The rows come from 4 hidden closed curves, with some noise, and rows from the same curve form a group. Each curve winds through 8 dimensions. The rows are also pushed far along 4 directions, which tell nothing about the answers.
In the rows, 128 means zero.
Known rows, each followed by its group:
[135 147 148 146 154 131  81 162  87 124 111 133 123 162 173 119 171]	gad
[130 107 144 102  97 157  74 144 107 104 162 108  62 131 109 149 158]	bef
[130  90  89 128 154 120 120 129  83 125 125 120 157 171 153 126 148]	Sivo
[149  99 121 114 150 105  84 176 107 117  98  81 173 175 185 126 167]	Nanub
[137  96 175 144  97 107  85  97 204 142 156 117 133 123  82 137 136]	bef
[133 152 104 112 186 128 206 128  97 143 103 136 128 117 196 111 109]	Nanub
[160 133 167  78 117 154  92 194 142 111 120  89  85 119 134 151 130]	gad
[110 155  91 144 111  99 174  99 156 140  93 133 179 105 121 108  87]	Sivo
[ 72  99 114 187 134  64 163 107 131 131 112 136 190 154 119 121 134]	Nanub
[ 97 160 119 145 113  94 132 148  74 118 123 148  75 131 148 120 145]	Nanub
[150 105 152 125  91 170 105  98 160 123 147 121 113  88  89 156 121]	Sivo
[132  71 133 185 160  71 106 139 161 144 108 110 217 164 120 119  83]	Sivo
[155 130  73 124 149 106 200 105 151 171  94 116 151 111 160 126  78]	Nanub
[ 90 165 111 129 118 139 135 142  72 113 104 141  26 130 144 140 175]	Nanub
[132  86 167 119 111 132  99 127 159 125 160 111 117 128  83 151 126]	Nanub
[166 146 106  77 139 173 158 147  95 126 121 118  72 122 151 138 109]	gad
[130  94 137 178  81  82 114 121 189 134 133 126 129 116  87 144 120]	Nanub
[129 158 117  66 110 180 128 113 101 129 133 124  50  97 116 144 129]	bef
[180 142 157  85  88 167  87 141 162 113 138 103 106  91 131 130 131]	Sivo
[139 132  96 112 120 140 133 137  98 112 118 108 117 139 147 122 117]	bef
[157 167 144  65  87 163 179 146 143 115 129 120  75  78 131 142 117]	Nanub
[162 108 162  95 160 179   4 193 139 120 125  70 147 141 162 144 154]	gad
[132  89 150 169 112 122  97 126 175 119 137 130  98 119  98 144 133]	Nanub
[198 104 130 109 151 146  70 155 180 157 101  72 153 146 168 146 148]	Nanub
[141 123  95 115 170 128 188 103 137 166  91 124 174  94 142 126  47]	bef
[ 80 115  95 152 145  99 103 125  86 118 121 114 189 180 148 111 166]	Sivo
[156 134 133 111 121 170 118 137 153 145 127  99 135  84 145 157 113]	gad
[142 122 181 132  92 123  60 163 188 124 120  92 143 129 107 141 138]	Sivo
[ 90 190  78 122 139 119 145 129  66 131  83 137 120 138 164 102 132]	Sivo
[210 101 140 120 138 159  85 139 207 140  94  97 183 117 126 133  96]	Sivo
[ 99 104 138 143 105 155  71 125 133 112 175 137 125 125  78 143 149]	gad
[194 102 148  97 101 155 133 149 216 135 107  87 153  98 107 163  96]	bef
[143  93 115 138 150  99 150 121 159 135 140 129 173  98 153 114  93]	bef
[161 156 101 110 117 154 165 119 151 129  98 109 148 111 136 111  73]	bef
[132  87 176 160 119 140  26 161 141 103 145 115  69 150 111 151 186]	Nanub
[168 125 106 125 155 125 172 118 165 147  89 117 214 116 167 120 116]	Sivo
[153  77 167 163  73 122  42 127 194 118 138  91 139 123  89 152 141]	gad
[ 81 167  85 161 127 128 187  99  82 114 134 196 101 123 122 108 146]	Sivo
[148 144  74 147 122 111 203  86 141 140 100 142 191 112 150 100  97]	gad
[ 96 152  89 169 153 109 173  98  82 132 106 154 160 156 141  94 106]	bef
[ 87 128 135 142 140  81  89 120 102 144 139 142 125 163 118 118 159]	gad
[ 79 132 118 136  91 123 119 129  86  97 158 154  72 101 109 133 144]	bef
[ 93 129  86 163  89 105 145  91 101 123 130 132 123 111 124 122 121]	gad
[131 160  87 119 131 116 176 111 102 135 101 113 150 123 163  93  75]	bef
[ 97 108 126 161  93  91 105  98 145 138 144 126 120 112  94 132 115]	gad
[103 121 118 142 179 132 112 128  64 119 138 152 141 152 165 114 170]	bef
[172 180 132  97 123 179  98 142 114 121 107 122  99 124 169 120 168]	gad
[153  79 109 163 156  88 165 118 164 150 110 118 202 136 122 118  50]	Sivo
[121 157 147 124 121 156 110 135 108 130 143 135  72  91 142 144 131]	gad
[199 177 142  79 113 183 133 143 210 142  82 101 131  78 135 134  90]	Sivo
[197  82 144 134 146 108  74 164 200 151 100  74 175 142 161 141 126]	Nanub
[122 127 102 157 114  63 172  98 173 147 118 134 159 117 128 100  93]	bef
[185 126 140 104 134 178  79 150 200 136  83  84 148 125 134 143 134]	Nanub
[121 128  63 154 150 123 204  88 150 145  95 145 193 119 120 109  66]	Sivo
[132 120  86 119 165 112 161 112 159 155 105 118 186 147 150 118 131]	Sivo
[143 193 121  69 136 148 154 139 106 147 107 137  74 128 142 125 136]	gad
[131 141 104  91 155 166 111 141  83 122 115 121 128 113 168 123 137]	bef
[169  95 179 115  94 126 125 149 196 127 153 107 106 100 104 163 125]	bef
[158 123 135 102  79 161 106 151 164 108 123 103  92 117 108 154 147]	Nanub
[128 116 139 118 143 132  70 171 136 122 119  95 149 128 141 135 120]	gad

New rows. What belongs after each?
[143 140  89  93 158 101 199 152 119 142  91 106 155 119 173 116  68]	gad
[132 149 122 108 164 158 186 123 108 134 126 139  79 111 155 135 116]	Nanub
[ 79 108  99 150 154 109 124 108  73 128 163 156 146 163 119 115 144]	gad
[123 137 115 132 109  85 206 131 150 126 115 143 149 119 109 118  82]	gad
[ 95 132 117 143  72 117 136 108 127 112 129 129 142 130  90 133 139]	bef
[ 85 138  88 129 138  95 112 124  78 129 116 136 129 172 148 115 192]	Sivo
[157 118  98 153 133 116 174 115 167 152  89 108 200  99 151 129  64]	gad
[ 74 168  91 111 128 122 169 130  50 115 132 132  99 140 156 115 135]	Sivo
[138 108 178 132 103 148  13 191 152  93 128  94 121 146 106 149 162]	gad
[152 171  90 107 130 132 143 142 116 143  93 116  99 120 183 126 145]	Nanub
[123 135 165 134  41 126 138 106 146 117 147 136  75  70  75 159 120]	Sivo
[105  81 137 178  92 106  91  93 158 127 174 127 176 121  95 136 150]	gad
[183 126 122 102 171 200  73 154 126 120 126 109 128 142 168 123 147]	Nanub
[172 146 154  81 144 143 102 134 174 160 119 112 127 116 139 127 123]	gad
[ 65  92 136 182 102  44 100 126 109 116 147 121 168 163 107 115 131]	Sivo
[130 156 128 107 167 144 180 114 101 150 121 148  97  99 152 127  96]	bef
[165  65 104 138 155 105  95 148 123 131 108  73 228 177 185 127 144]	gad
[138 146 126  69 147 138 151 165 117 136 124 107 106 104 160 135 103]	gad
[186 166 125  81 114 189 174 124 180 135  97 110 145 101 134 136 112]	bef
[128 140 131 129 142 150 115 128 130 147 135 122 148 102 152 137 127]	gad
[145 158  66  82 176 173 168 115 105 146 114 127 154 103 173 108  88]	gad
[ 76 160 119 136 106  90 108 141  77 117 116 126 115 146 136 115 150]	Sivo
[111 106 155 159  96 119 142  95 153 135 157 142  90  88  71 146  77]	Sivo
[115 137 142 124  83 100 101 133 146 126 132 130  95 131 101 139 168]	Sivo
[112 140 146 150 133 126  60 151 111 108 123 136 138 146 131 108 145]	Nanub
[102 112 136 131 128 105  99 149  81 109 151 114 124 158 144 121 146]	Sivo
[124 116 170 131 109 108  62 161  83 116 129 107 110 149 147 148 183]	Sivo
[142 124 131 129 112 114  82 141 128 131 106 100 110 139 135 130 135]	gad
[169 146 132  66 149 217  82 155 131 128 137 102 112 106 151 142 139]	gad
[ 94 117 101 194 142  74 119 119 126 132 111 151 167 175 120 107 150]	bef
[109 168 132 118 104 162 117 153  95 106 110 134   5 119 133 153 180]	Nanub
[ 82 116 148 171 113  84  95 108 101 125 146 125 135 145 116 111 127]	bef
[168 142 127 122 111 142 119 127 200 140  94 111 145 117 112 130 113]	bef
[106 152  86 113 118 103 175 119  94 124 112 136  94 109 143 111 106]	Nanub
[139  96 145 174 151 103 105 127 142 128 130 118 189 174 140 108 128]	bef
[103 128  93 161  94  75 207  94 110 130 135 161 112 105  92 122  63]	Sivo
[148 179 122  97 108 127 176 112 155 146 106 144  91 102 110 122 100]	gad
[ 89 203 141 118  83 163 141 127 123 105 147 179  55  82  82 125 135]	gad
[130 143 106 126 118 165 155  99 173 139 103 126 129 107  92 138  97]	Nanub
[ 77 175 120 119  78  95 171 127  97 125 138 157  41 119 100 135 148]	Sivo
[ 97 148 116 132 123 120 138 135  70 131 138 146  57 136 124 138 137]	Nanub
[186 163 142 100 102 161 111 136 169 131  98 110  98 106 138 130 126]	gad
[152 166  64 113 149 150 166 134 100 120  96 135 149 119 190  95 124]	Nanub
[140 124  83 125 129 127 178 115 144 155 100 103 186 104 145 139  74]	gad
[ 68  79 117 184 122  92  76 117 135 119 151 130 189 138  92 123 119]	gad
[104 119 112 146 132 129  98 132 121 126  96 111 109 157 125 143 165]	Nanub
[130 163 113  96 132 174 202 108 147 143 104 127 118  99 121 144 105]	Nanub
[165  95 116 142 162 141 148 122 188 135 121 140 189 101 133 126  94]	bef
[189  97 138 137 163 106 149 132 175 145 110 122 185 151 138 113  91]	gad
[176 114 152 118 162 112  58 191 124 134 103  82 156 166 204 131 178]	Nanub
[155  78 134 124 178 116 124 135 112 148 117  87 183 143 176 134 101]	Sivo
[144 140 132 121 129 157  26 146 128 125 126 109 104 152 152 127 198]	Nanub
[188 126 124 103 174 174 127 158 159 129 113 129 140 110 169 130 128]	bef
[ 87 138 165 132 103 108 119 141 143 119 164 153 108 112  84 131 131]	gad
[113  98 147 185  77  78 118 112 188 128 152 132 170 123  92 139 151]	Nanub
[118 125 115 129 154 124 196 112 137 146 107 124 151 126 141 137 112]	Nanub
[ 85 115 124 158 113  84 188 107 110 134 154 161  93 109 105 137 110]	bef
[148 102 127 116 175 136  96 171 102 134 102 105 146 169 159 147 155]	bef
[168 127 138 104 126 143  87 159 127 116 121  83 130 148 163 120 132]	bef
[142 156 162  78 128 149  86 142 133 145 138 122  80 125 120 141 154]	gad
[108 143 141  95 106 154 112 131 118 139 158 127  88 113 101 161 151]	gad
[ 72 113 135 163 166  78  78 145  95 135 130 131 125 191 136 125 169]	Sivo
[147 105 154 104 129 122 104 167 128 114 127  93 152 147 151 137 157]	Nanub
[ 78 108 138 151 105 111 129 124  66 113 155 131  98 139 115 151 155]	Sivo
[ 93  88 120 194 168  91 114 127 100 116 146 158 176 177 131 108 153]	Sivo
[ 99 142 128 129  94 133  90 105 123 129 125 130  96 134  88 135 151]	bef
[ 68 121 125 177 116  90 148  87  95 116 161 165 149 141 108 114 155]	bef
[168  88 148 154 116 104 108 130 207 143 127 109 149 109 104 140  82]	Nanub
[ 79 100 107 156 134 116 132 104  56 122 146 138 127 145 128 135 142]	Sivo
[109 120 128 177 125  77 161 116 112 122 130 165 125 154 105 111 116]	gad
[131 176 108  80 100 138 170 137  88 119 119 114  82 117 166 124 142]	bef
